There are 4 ways to turn a row about zero (a turn may also mirror it). The second row of each pair is the first, turned, with some noise. The first 40 pairs use one turn. New pairs use 3 turns, one after the other, and a turn may come again.
In the rows, 128 means zero.
Some pairs, each with its turns in order after it:
[147 156 165 145  89 119 149 101 146]
[167  99 100 140 142 102 121  83 141] => k758

[ 97 132 142 173  83 113 157 114  73]
[119 142 132  77  89  55 144 139 125] => k94

[144  93 132 138 118  97 186 147 109]
[137 102  87 149  67 140 112 129 118] => k309

[125 126 145 137 111  91  92 138  74]
[ 84 127 130 112 158 159 108  91 151] => k758

[169 158  96 121 134 153 150 142 119]
[169 111 130 112 141 131 106 100  89] => k309

[132 129  69 126 122 150 202 161 152]
[141 162  93 158  88 122 154 180  81] => k414

[ 79 108 142 117 135 203 112 181 113]
[ 94  79  98 130 207 154 134 152 135] => k309

[172 113  58  77 134 137 130 115 129]
[117 114  83 142 212 143 148 127 134] => k94

[130 125  92 143 173 123  73  98 161]
[115  99 131 180 132 166 161 163 159] => k94

[104  98  80 127 110  89 124 129  83]
[113 178 137  72 154 140 140 134  96] => k414

[149 162 135 160 106 121  99 126 120]
[118  86 122 101 145 105 128 142 145] => k414

[143 152 101 114 184 141 130 134 126]
[154 105 141 129  84 145 158 118 110] => k414

[152 109 129 144  93 139 138 125  99]
[127 121 113  83 143 123 155 109 141] => k758

[ 91 196 130 100 134 144 125 116 134]
[143 139 134 190  93 151 138  99 124] => k758

[117  88 128 187 151 173 153 144 115]
[118 117 100 143 143 178  67 165 134] => k309

[137 110 106 132 150 107 148 110 140]
[112 121 134 134 132  86 130 156 126] => k758

[114 127  73 171 118 134 143 139 176]
[116 150 127 164 143  97  65 133  93] => k309

[158 154 108 138  93  93 173 134 136]
[154 125 113 122  82  84 105 115  96] => k309

[118 129 100 155 175 134 121 174 159]
[149 134 174 137  89 120 159 164 136] => k414

[114 110 128 172 211 146 141  93 106]
[189 113 104 180  88 111 163 145 149] => k94

[159  99  93 115 118 136 163 176 127]
[146 155 101 145 130 163 154 181 110] => k414

[177 165 129 116 170 142  87 128  79]
[121 183 187 112 113 131 110  93 162] => k758

[194  99 109 147 133 172 113 191 158]
[143  98  85 103 140 207 135 144  68] => k94

[108 161 135 146 150 123  96 158 130]
[122 164 142 138  91 162 138 135 131] => k94

[ 64 121 108 191 110  93 174  85  60]
[133 151 122 108  89  16 155 177 152] => k94

[164 118 112 127 132 139 169  96  83]
[115 118 156 101 120  89 177 108 152] => k758

[114 152 112  88 134 109 114 101 119]
[146 157 136 133 138 115 175 105 126] => k309

[ 82 141 122 154 118  88 107 183 158]
[ 90 172 153 130  96 149  99 178 110] => k94

[ 84 150 131 109 168 197 155 122 142]
[164 125 166 158  78 143 162 135  80] => k758

[119 141 152 116 119 126 132 124 143]
[122 121 126 150 139 110 125 110 132] => k414

[151 100  97 122 122 174  83 138 152]
[138 177 107  83  94 129 117 152 109] => k758

[101 110 179  93 151 148  60  79 146]
[109  78 140 167  95 149 105  81 193] => k94

[116 136 139 138 142 131 100 169 209]
[ 64 116 182 136 148 106 118 152  88] => k309

[174 109 172 119 124 195  86 179 138]
[193 153 139  56 105 171  92 132 131] => k758

[ 62 127 124 164 124 150 119 141 146]
[ 95 146 107 147 168 111 114 177 131] => k309

[118 115 143 135  78  94 165 146 137]
[110 108  90 134  86  86 122 136 130] => k309

[123 122  91 121 137 162  46 164 107]
[183 139 137  77 134 132 177 127 182] => k414

[131 117 145 103  65 101  97 109 105]
[100 135  98 104 197 130 121 102 146] => k414

[119  98 153 142 105 108 127 145  76]
[139 145 142 106 182 143  94 142 118] => k414

[126 122 153 161 134  69  85 159 174]
[ 87 122 170 165  88 152 111 157  84] => k94

New pairs. What belongs after each?
[ 63 141 109 121  76 146 191 137 142]
[158 212 150 134 122 140 125 182 111] => k309 k94 k94

[128 149  98 151 122 122 135 122  88]
[136 152 119 164 124  96 126 132 144] => k414 k758 k414

[144 184 163 128  87  83 140  86 133]
[ 61  98 133 103 164 124  84 112 151] => k94 k94 k414

[115 121  78 134 101 142 133 195 100]
[173 155 163  69 121 145 128 152 130] => k94 k758 k94

[101 123 160 127 116 143 129  85 106]
[121 118 124 165 131 136 137 126  78] => k94 k414 k758

[105 110 114  86 162 153 106 154 122]
[113 155 137 160 149 130 162  87 159] => k94 k758 k758

[126 120 162 119  93 154  61 137 111]
[108  95 115 129  72 161 167 140 112] => k309 k94 k94

[184  83  85  94 145 122 133 114  89]
[125 122  93 150  69 162 184 105 137] => k414 k94 k414

[146 133 141 161 101 123  88 123 145]
[165 114 152 153  97 122 117 146 133] => k309 k414 k94

[126 126  90 124 204 124 128 173 103]
[152 129 171 183 152  88 156 110 155] => k94 k758 k758

[ 73 107  91 149 115 107 140 157 167]
[166  77  98 158  96 115 157 127 112] => k414 k309 k309

[132 127  94 119 102 156 148 115 129]
[162 129 137 133 118 117 107 162 108] => k309 k94 k94

[123 175 150 134  94 169 160  98 116]
[122 139  83 178 136 128 122 175 106] => k414 k94 k309

[182 100 120 160 127 151 173 148  78]
[175 114  76 121 178 161 135  96 122] => k94 k414 k309

[ 94 171 156 153 115  52 162 107 135]
[140 128 112 179 112  93 148 212 108] => k414 k309 k414

[168 139 107 108 117 152 131 128 165]
[145  98 122 113 126 161 117 109 164] => k94 k758 k758

[114 115  96 180 157  99 148 125 147]
[157 167 147  94 161 163 135 116 112] => k309 k758 k309

[ 93  80  98  86 159 137 196 135 135]
[190 153 127 139 108  94  86 180  85] => k94 k94 k414

[130  82 105 108  97 122 106 153 145]
[146 123 105 166 101  96 154 140 115] => k758 k309 k94

[147 134 103 143 147 125 101 142 174]
[143 145 126 126 109 174 140 171 125] => k414 k758 k414

[144  86 164 142 102 166 109 130 127]
[113 179 113 112 107 157 110  96 134] => k758 k309 k309

[ 94 151 136 100 149 145 126  86 121]
[152 131  93 165 112 102 115 112 149] => k414 k309 k758

[110 131 171 111 134 172 136 127  86]
[ 95 119  98 159 107 117 168 148  97] => k94 k414 k758

[152 144 148 156 148 168 120 137 118]
[135  92 114 115 137 133 148 147 169] => k309 k94 k94

[118 134 132 168  82 115 117 141 116]
[127 118 167 153 165 121 132 147 109] => k309 k758 k309

[131 136 131 176 171 200 115 155  77]
[ 53 145 122 118  91  76 107  94 146] => k94 k309 k758

[114 108 130 136 106  64 117 151  86]
[130 136 137  63  92  81 123 132 137] => k758 k414 k309

[180 154 140 106 189 135 109 111 123]
[118 147  85 142  78 121 108 137  74] => k414 k309 k758

[135 145 113 177 117 161 120 169 157]
[106 144 147  71  94 113 134 145 101] => k758 k758 k309

[109 105 111 108 159 125 185 113 133]
[136 144 179 124 134 122 167 162 107] => k94 k758 k309

[131  63 150 112 155 167 176 134 122]
[114 133 148 137 144  80 186  83  97] => k94 k758 k414

[158 124 114  80  67  87 129 152 134]
[131  85 127 108 139 173 132  76  77] => k94 k758 k758

[112 139 125  94 124 106 105 123 119]
[144 115  95 122 118 104 139 119 109] => k414 k309 k414

[ 73 144 120  77  95 149 151  74 135]
[126 181 126 124  95 159 141 122  51] => k758 k758 k414

[170  77 111  90 112 134 130 172 112]
[142 158 104 169 155  96 154 178 107] => k94 k94 k758

[150 114 145  68 156 160 112 119  71]
[128 119 111 118 136 137 153 109 217] => k309 k309 k94

[121 137 118 140 105  95 149 152 142]
[145 159 114  97 143  97 130 129 127] => k94 k94 k309

[151 138 148 138 143 137 106  76 169]
[131 167 161 150 157 136 145 131 177] => k414 k94 k414

[107 163 154  85 112 162 198 134 136]
[134 199 103 114 155 181 137 158  96] => k758 k414 k758

[163 111  96 139  91 115 127  90 100]
[166 113 104 148  88 113  84 114 123] => k309 k94 k94

[129 161 155  99 169 140  49 103 193]
[ 92 118 149  83 155  82  70  58  99] => k309 k414 k758

[ 89 143 128  64 167  89  96 115 108]
[ 80  60 126  87 101 110 124 153 115] => k94 k94 k309

[176 104 116  46 122 140 135 105 132]
[122  93 124 119 146  76  74 181 138] => k309 k94 k758

[140 161 163 115 146 131 172 154 132]
[171 106 143 133 145  79 121 114 132] => k94 k94 k94

[128  68 196 177 111 131 141 119 167]
[200 112 123  99 152 169 126  89 176] => k758 k414 k94

[ 77 171 128 131  97 131  87 161 121]
[157 122 105 102  66  92 114 119 156] => k414 k414 k94

